There are 5 ways to turn a row about zero (a turn may also mirror it). The second row of each pair is the first, turned, with some noise. The first 45 pairs use one turn. New pairs use 3 turns, one after the other, and a turn may come again.
Known pairs, each followed by its turns in order:
[-1.12 -0.78  1.06 -1.79  2.00  2.90 -3.88  0.59]
[-0.78  0.25  0.57 -0.68 -3.33 -0.60 -2.45 -4.06] | D

[ 2.13 -0.20 -2.55 -3.64  0.63 -2.94  3.61  4.19]
[-0.03  0.85 -0.99 -3.29  1.55 -3.51  6.38  0.10] | D

[-3.05 -0.95 -1.69  2.55 -1.48 -2.27  3.16 -0.45]
[ 2.83 -1.13 -1.84  2.06  1.85  1.71  3.15  1.64] | Z

[ 1.24 -2.51 -2.85 -2.39  1.11 -1.95 -4.36 -3.40]
[-2.78  4.80 -2.58  2.76 -1.50 -1.95 -1.73  1.40] | Z

[ 2.52 -3.36  4.32 -3.57  1.09 -2.00 -4.37 -3.81]
[ 5.33  3.64 -1.72  0.68 -6.37  1.42 -1.00 -1.14] | D

[-3.07 -2.06 -0.38 -4.34 -0.15 -4.26  2.89 -1.47]
[-2.29  5.26 -1.60  1.75  2.61 -3.02 -2.39  0.24] | X

[ 3.47 -3.36  2.83  1.34 -2.26  2.45 -3.65  3.53]
[-1.85 -3.89  4.06 -1.39 -3.18 -2.77  3.58 -1.94] | T

[ 2.35  3.28 -2.04  1.46  2.19 -2.22  2.98  0.49]
[-0.47 -0.27  0.65 -0.98  2.65  4.07 -3.86 -0.01] | M

[ 0.01 -1.21  4.01  2.31 -1.70  1.13 -0.82 -3.18]
[-2.70 -1.72 -1.44  1.41 -3.95 -0.82  2.46  0.88] | X

[ 2.19  2.31  1.48  4.51  0.03 -1.82 -1.99 -1.31]
[ 1.50 -4.17  0.25 -2.81 -0.48  3.18  0.48 -2.20] | M

[-4.31  3.32  2.33 -3.42 -4.14  0.36  2.90  0.14]
[-2.60  2.67 -6.02 -0.43  4.20 -0.44 -2.33 -0.16] | D

[-3.03 -3.12 -2.93  2.15  2.48  3.72  3.82  2.41]
[-1.91 -0.41  1.91  2.28  2.97  4.81  4.87 -2.18] | Z

[ 4.27  3.35 -4.26 -2.14  2.86 -4.05 -3.08  0.17]
[ 4.39 -3.05  0.11  0.82 -2.13 -6.94  2.56  0.62] | D

[-3.43  4.36 -4.49  1.83 -4.24  3.62 -4.48  3.82]
[ 5.10  1.17  5.48  4.58 -0.60  3.77 -4.54 -2.52] | Z

[-2.40  1.57  2.73  2.76  0.64 -1.13  1.56  3.03]
[ 0.67 -0.65  2.10  1.03  0.68 -2.19 -1.86  4.77] | T

[ 3.43 -1.11  3.35 -3.80  4.19  2.99  0.43 -3.23]
[ 5.92  3.33  1.99  4.32  0.28  0.91  0.56 -2.70] | M

[ 2.73 -2.31 -2.01 -1.08  0.23  4.20  3.39 -2.39]
[-0.61  3.05 -1.04  0.21 -4.61  0.65 -1.74 -4.07] | T

[-1.98  4.05 -2.15 -4.11 -0.66  0.68 -2.73 -1.85]
[-0.76  0.62  1.94  2.25  1.28 -0.14 -5.96  2.70] | Z

[ 1.68 -0.48 -3.09  4.45  0.28 -4.07  2.64 -4.44]
[ 2.72  6.85 -0.61 -4.09  1.89 -1.33 -0.11 -0.17] | T

[ 1.40  4.30 -3.72  1.40  1.13  4.39 -0.80  1.70]
[ 2.20 -1.02  3.46 -3.54  0.43  4.99  1.57 -1.25] | X

[-4.50 -3.83 -0.25  3.41  1.81  4.15  2.89 -3.52]
[ 1.44  5.91 -3.71 -3.84  1.92 -0.80  4.05 -0.24] | M

[-0.06  1.60 -1.32  1.29 -3.81  2.82  4.24 -3.89]
[-2.34  2.90  2.95  2.81 -0.80  2.52  5.06  0.64] | X

[ 3.73  0.75 -1.32  3.69  1.58 -2.52  0.41  4.46]
[ 1.67  1.23  4.09 -3.68 -2.06  0.85  1.83  4.02] | T

[ 1.08  1.94  4.38  2.56 -3.40 -0.74  1.00 -3.29]
[ 2.26 -0.42 -2.96  0.50  0.95  3.97 -2.97  3.96] | D

[-4.34  3.14 -1.68  1.64 -1.33 -0.93 -3.43  4.35]
[-6.50 -3.32 -3.05 -0.38 -0.86 -1.27 -0.25 -1.66] | M

[-0.19  3.07  4.28 -2.43  2.88  2.98 -1.79 -0.31]
[-2.87 -1.10  1.55 -4.52 -3.68  0.44 -2.82  1.10] | X

[-2.77  4.18 -0.06 -0.64  3.76 -4.19 -0.34  0.44]
[ 0.41  1.81  0.90 -0.93  0.55 -6.05 -2.46  3.17] | D

[ 3.04  2.04 -0.09  3.42  3.71 -0.29 -4.45  1.57]
[ 4.67 -3.08  2.38 -4.32 -0.49  0.80  1.23  0.83] | T

[-2.63  4.37  4.16  2.35 -0.59  3.67  0.19 -1.68]
[ 2.61 -2.20  5.52 -1.61  3.07 -3.25 -0.22 -0.06] | Z

[-0.25  0.92  3.90 -0.65 -4.00  4.19  2.80 -3.47]
[ 0.72  1.08 -0.31  6.26 -1.42 -3.78 -0.69 -3.44] | T

[-3.27 -1.64  2.09  1.62  1.00  1.85  2.20  1.31]
[-1.50  3.75 -2.20 -0.90 -1.38  1.13  2.49 -0.04] | M

[-2.74  0.47  0.54 -2.43 -1.49  0.57  2.13 -0.04]
[-0.43 -3.62  0.34  1.66  1.51  0.12 -0.67  1.20] | Z

[ 0.92 -0.70 -2.81  0.04 -0.38 -2.71  0.87 -0.41]
[ 0.55 -0.98  0.09 -1.40  0.81 -0.38 -2.74  2.40] | M

[-1.20  3.25 -0.75 -1.18 -0.58  0.88 -0.23 -1.61]
[ 0.61 -0.23  2.16  0.41  1.55 -0.04 -2.54  2.55] | Z

[-2.28 -0.37 -3.39 -3.34 -4.16  4.44 -0.75  2.24]
[-3.09 -0.88 -2.56  1.45  2.67 -0.14  0.85 -6.76] | D

[ 2.28  1.38 -3.57  1.08  4.24 -2.45 -4.15  3.38]
[ 6.11 -1.72 -2.37 -3.06  1.49  2.18 -3.04 -1.43] | X

[-4.36 -4.01  0.66  1.91  0.92  4.44  3.14  3.43]
[-4.72 -0.99  2.67  0.46 -2.26 -2.20 -6.63  0.56] | T

[ 0.50 -0.88 -3.06 -3.31  1.79  3.30  3.37 -1.65]
[ 1.18  4.93  1.57  1.58  4.00 -1.82 -1.24  0.62] | M

[-4.02  4.29  3.82 -1.87 -4.17  4.09 -3.38  3.43]
[-0.33 -6.21  3.63  7.29  2.20 -0.04  0.28 -0.08] | T

[-2.40  4.29 -0.38 -0.94  2.22 -2.55 -2.53  4.26]
[ 3.09  0.95  0.93 -3.71 -0.55 -1.06 -4.12 -4.26] | X

[-3.69  1.61  0.13 -4.40  3.61 -4.28 -0.53  2.75]
[-1.57 -1.34 -4.64 -0.05  4.68  1.48 -4.88 -1.56] | Z

[-2.57 -3.27  1.33 -1.24 -0.39 -3.54  3.63 -0.18]
[-1.01  2.96 -1.13  2.27  1.63 -5.01 -0.49  1.07] | X

[-3.77 -1.37 -1.18 -1.36 -3.36 -3.57  4.39  1.92]
[-0.72  4.46 -0.89  0.03  6.01 -0.45  2.76  0.49] | D

[-0.87 -0.85  0.64  2.88 -1.26  1.02 -2.29  1.21]
[-1.10 -1.20 -0.12 -2.45 -2.13 -1.25  1.69 -1.66] | M

[-0.90 -1.03  2.89  0.47  4.05 -2.19  1.25  2.65]
[ 2.17  0.09 -0.37 -2.55 -0.41 -4.83 -1.90  2.04] | X

New pairs, each followed by its turns in order:
[-1.79  2.97 -0.24  0.10  0.29  0.32 -3.67 -2.16]
[-0.86  2.97 -1.54 -1.41 -3.15 -1.03  2.10  1.60] | D T D

[-3.08 -4.48  4.18 -1.08  0.20  3.51  0.87  4.03]
[ 4.09  0.96  4.51  0.81  2.95  3.74 -3.13  2.50] | Z M X

[-0.31  1.43  4.09  3.29  1.54 -4.43  0.11 -0.86]
[ 0.17 -5.11  1.58 -1.76 -2.00 -2.29 -1.86 -2.32] | Z X D

[-3.91  2.11  0.86  1.38 -1.43 -0.75 -3.78 -4.09]
[ 1.29  1.67 -1.39 -4.12 -3.92  3.13  2.25  0.50] | X T X

[ 2.31 -3.49 -1.07  3.17  4.48 -0.70  3.06  1.14]
[ 2.09  3.62 -3.84  0.87  1.49  4.74 -0.53  1.32] | T D X

[-2.23 -3.43  3.47 -3.17  3.73 -0.44 -3.70  0.25]
[ 4.19 -2.42 -3.60  0.11  3.50  4.05  0.61 -0.65] | D D X

[-3.14  3.41  0.79 -4.05  2.42  4.08 -4.20 -4.01]
[ 0.69 -4.40 -5.80 -3.32  5.53 -0.97  0.69 -0.69] | X D M

[ 2.15 -3.03  0.96 -2.05  4.01 -0.26 -0.09  0.00]
[-1.53  2.95 -1.96  2.05 -2.29 -0.70 -1.82  2.32] | X D X

[ 1.31 -3.40 -3.17  2.85 -3.98  1.50  2.99  0.91]
[-1.36  1.82 -2.26 -2.87  0.51  5.59  3.24  0.00] | Z Z D

[-3.27 -1.14 -2.26 -3.87 -0.66 -2.07  1.69 -4.22]
[ 0.58 -4.22  2.50 -2.43 -4.64  0.34 -0.84 -2.18] | X T D

[-0.50  4.48 -2.73 -1.50 -3.59 -0.81  1.27  0.81]
[-3.54  1.09 -2.15  1.93 -0.34 -4.62  0.94 -1.30] | Z T T

[-4.28  2.36 -2.10  1.93 -1.14 -2.82  2.06 -0.80]
[ 1.09 -2.65 -0.91  2.83 -3.96 -1.75  0.33  2.94] | T D M

[ 3.24 -0.09  0.31 -3.28  0.99  0.73 -0.24  3.23]
[ 1.48 -2.01  1.26 -0.16  3.40 -2.00  1.47 -2.63] | D Z X

[ 3.03  3.79 -1.64  3.84  4.33 -1.09  2.83 -1.89]
[ 1.55  1.40 -0.08  2.96 -1.14  1.14  7.30 -1.72] | T D D

[ 4.43  4.37 -0.64  3.84 -2.97  2.61  1.93  1.06]
[ 0.72 -0.84 -0.73  1.15 -3.85 -4.29  2.82  5.46] | Z Z M

[-0.88  0.93 -4.44 -2.17 -0.37  4.46  4.36  2.44]
[ 2.62 -3.43  1.13 -1.57  2.42  0.52 -0.38  6.46] | Z M Z

[-2.86 -2.02 -2.84 -0.37  0.25  0.85  1.86  3.87]
[ 0.23 -0.56 -5.00 -0.23 -3.09 -0.72  1.04  1.78] | T Z X

[ 0.48  0.04  3.67 -0.37 -3.76  0.63  2.25 -2.03]
[-0.30 -0.58 -2.40  3.00  1.83 -2.68  3.22  0.74] | D D Z

[ 1.97  3.91  4.37  3.05  1.23  3.93 -1.73 -3.62]
[ 1.63 -4.36  0.36 -4.83  1.21  1.27  5.38  0.95] | D Z M

[ 1.49 -2.50 -0.90 -2.93  3.82 -3.23  0.45  2.61]
[ 2.18 -0.07 -3.81  2.36 -0.83  2.32 -4.43 -0.88] | Z X T

[-2.21  3.67  2.94  1.55  0.89 -4.35  1.84  2.71]
[-1.94 -3.05  4.19  1.54  1.40 -4.34 -2.42 -0.70] | T T X

[-0.86  0.55  0.04  3.76  3.23 -2.24  4.48 -3.26]
[-3.75  1.69 -2.11 -2.84  0.16  0.27 -5.59  1.34] | D D X

[ 1.58 -4.46 -0.24 -0.54  0.12  2.23  2.89 -2.80]
[ 1.06  0.69  0.61 -3.23  1.02  0.03 -3.01 -4.40] | X T D

[-1.39  1.04  3.18 -4.00 -0.28  2.41  2.63  1.39]
[-0.85  0.51 -2.20 -0.26  5.65 -0.34  2.68 -1.07] | X X T

[-1.40 -4.41 -0.53  0.37  4.00  0.13  2.87 -0.69]
[ 1.00 -3.99  3.20 -1.17  3.79  1.25 -0.88 -2.09] | X M T

[ 3.03  2.75 -0.12 -1.97  2.59  0.97 -2.77  1.52]
[-0.81 -1.45  3.05 -2.17 -2.02 -0.86  2.49 -3.08] | M D M

[ 2.90 -4.33 -3.82  0.82 -3.19 -0.66  0.41  1.29]
[ 1.47 -4.58 -0.72 -2.35 -0.13  3.97 -0.32 -2.87] | D X Z

[ 3.97  4.27  1.33 -2.71  3.99  2.11  2.95  0.17]
[-0.80  1.13  0.68 -7.20  0.14 -3.79  1.10 -1.57] | D Z M

[-0.09 -0.99  4.44  3.27 -1.96 -1.98  0.19  2.28]
[-0.30  1.59 -0.92 -0.58 -3.64 -2.27  4.08 -2.51] | M T X

[-0.13 -4.51 -0.91  2.50 -0.23  1.86 -4.26  4.01]
[ 3.46 -4.17  0.73 -0.61  2.88  4.08 -2.35 -2.09] | Z T M

[ 1.69 -3.97  0.88 -2.71 -3.70  0.48  2.06  0.81]
[-2.08  0.80 -2.20 -1.68 -1.62  0.61  3.09 -4.31] | M Z T

[-3.03 -1.21 -2.76  4.51  2.38  4.46 -0.18  0.17]
[-2.30 -2.60  0.33  4.37  2.71  3.16  1.72 -3.41] | X Z Z

[ 4.09 -4.20 -1.66 -1.10  0.29  3.61 -1.64 -3.74]
[ 2.26 -2.84 -2.09 -2.45  1.59 -0.54  5.75 -2.16] | M D D

[-1.49 -1.17 -1.52 -3.43  1.57 -1.47  2.78  1.82]
[ 0.96  1.35  1.64 -0.04 -4.25  1.73 -1.84 -1.73] | D X X

[ 1.61 -4.18  3.15 -3.34 -2.71 -4.09  1.10  1.68]
[-3.92 -0.01 -2.29  3.12  5.32  2.74 -0.51 -1.51] | X M X

[-0.95  3.20  3.89 -1.65  4.10 -0.56  0.59  4.20]
[-1.74  5.88  0.05 -0.92  2.21 -1.29 -1.64  4.01] | M M X

[ 3.13 -0.11 -1.44  1.72 -1.29 -4.09  2.11  0.44]
[-2.41  0.05  3.30  3.83  0.96  0.41  2.43  0.33] | D T T

[-2.06  2.48 -4.17 -0.94 -4.01 -0.85  0.27  0.55]
[-1.38 -0.18  3.41  1.07  2.20  0.00 -5.35  0.43] | D X M

[ 3.87 -1.26  1.56  2.76 -2.28 -2.53  2.05 -3.20]
[ 0.74  2.22  2.10  2.23  3.91 -3.27  0.73  3.43] | M D M

[-0.90  2.76  4.04  4.15 -2.24 -2.93 -1.90 -2.59]
[-1.86  3.89  0.67  4.43 -3.70  3.26  0.06  1.60] | Z T T

[ 1.87  4.49  3.12 -2.87 -4.15 -3.05  1.72  2.42]
[ 2.28 -1.11 -5.55  1.76  0.77 -5.27 -0.74 -3.19] | M T Z

[ 1.30  3.24 -1.26  1.49 -3.79  1.46 -1.46  4.38]
[ 1.60  1.15  3.80 -2.93  1.59 -4.72  1.11 -0.67] | Z D M

[-4.02  2.46  1.01  4.33 -1.50 -0.38  1.41 -1.72]
[-0.84  2.71  1.07 -1.10  2.69 -3.97 -1.23  3.57] | D Z Z

[-4.14 -2.61 -1.80  1.48  2.54  0.55  1.12  0.18]
[-3.14 -0.90 -0.99  0.26 -0.10  2.66 -2.48  3.35] | X D M

[ 0.51 -3.65  2.87 -3.81  3.91 -3.65  3.35  3.75]
[-3.43 -0.68  0.85  5.14 -2.75 -3.43 -4.38 -3.35] | Z T D

[ 1.43 -1.85  1.61  3.08 -3.96 -3.42 -4.50 -2.89]
[ 1.66 -2.28  4.45 -5.04  0.57  1.81  1.54 -3.65] | Z X M

[ 2.48  3.44  3.92 -1.15 -0.38 -3.34  1.72 -0.39]
[ 4.43  2.00 -3.07  0.24 -1.80 -1.62 -0.83 -2.88] | Z M Z

[-0.35  4.18 -2.96  4.44  2.02 -1.24 -3.14 -1.57]
[-2.96  3.01  0.59 -5.73  1.08  0.16  3.08 -0.46] | D X T

[ 3.14  4.05 -0.93  3.56 -1.67 -3.16 -4.42  1.97]
[-2.86  4.32  0.77 -4.99 -1.19  0.96  2.81 -3.51] | Z D T

[-0.39  1.44  1.85  4.14  3.27 -2.48  1.48  2.22]
[-1.88 -4.07  2.37 -0.80 -1.57 -3.81  2.09  0.07] | X M T

[ 3.15 -2.95 -3.21  1.86  1.39  1.08 -2.61 -4.31]
[-0.07 -0.35 -3.58  1.41 -0.30  1.93 -5.66 -3.31] | X T D

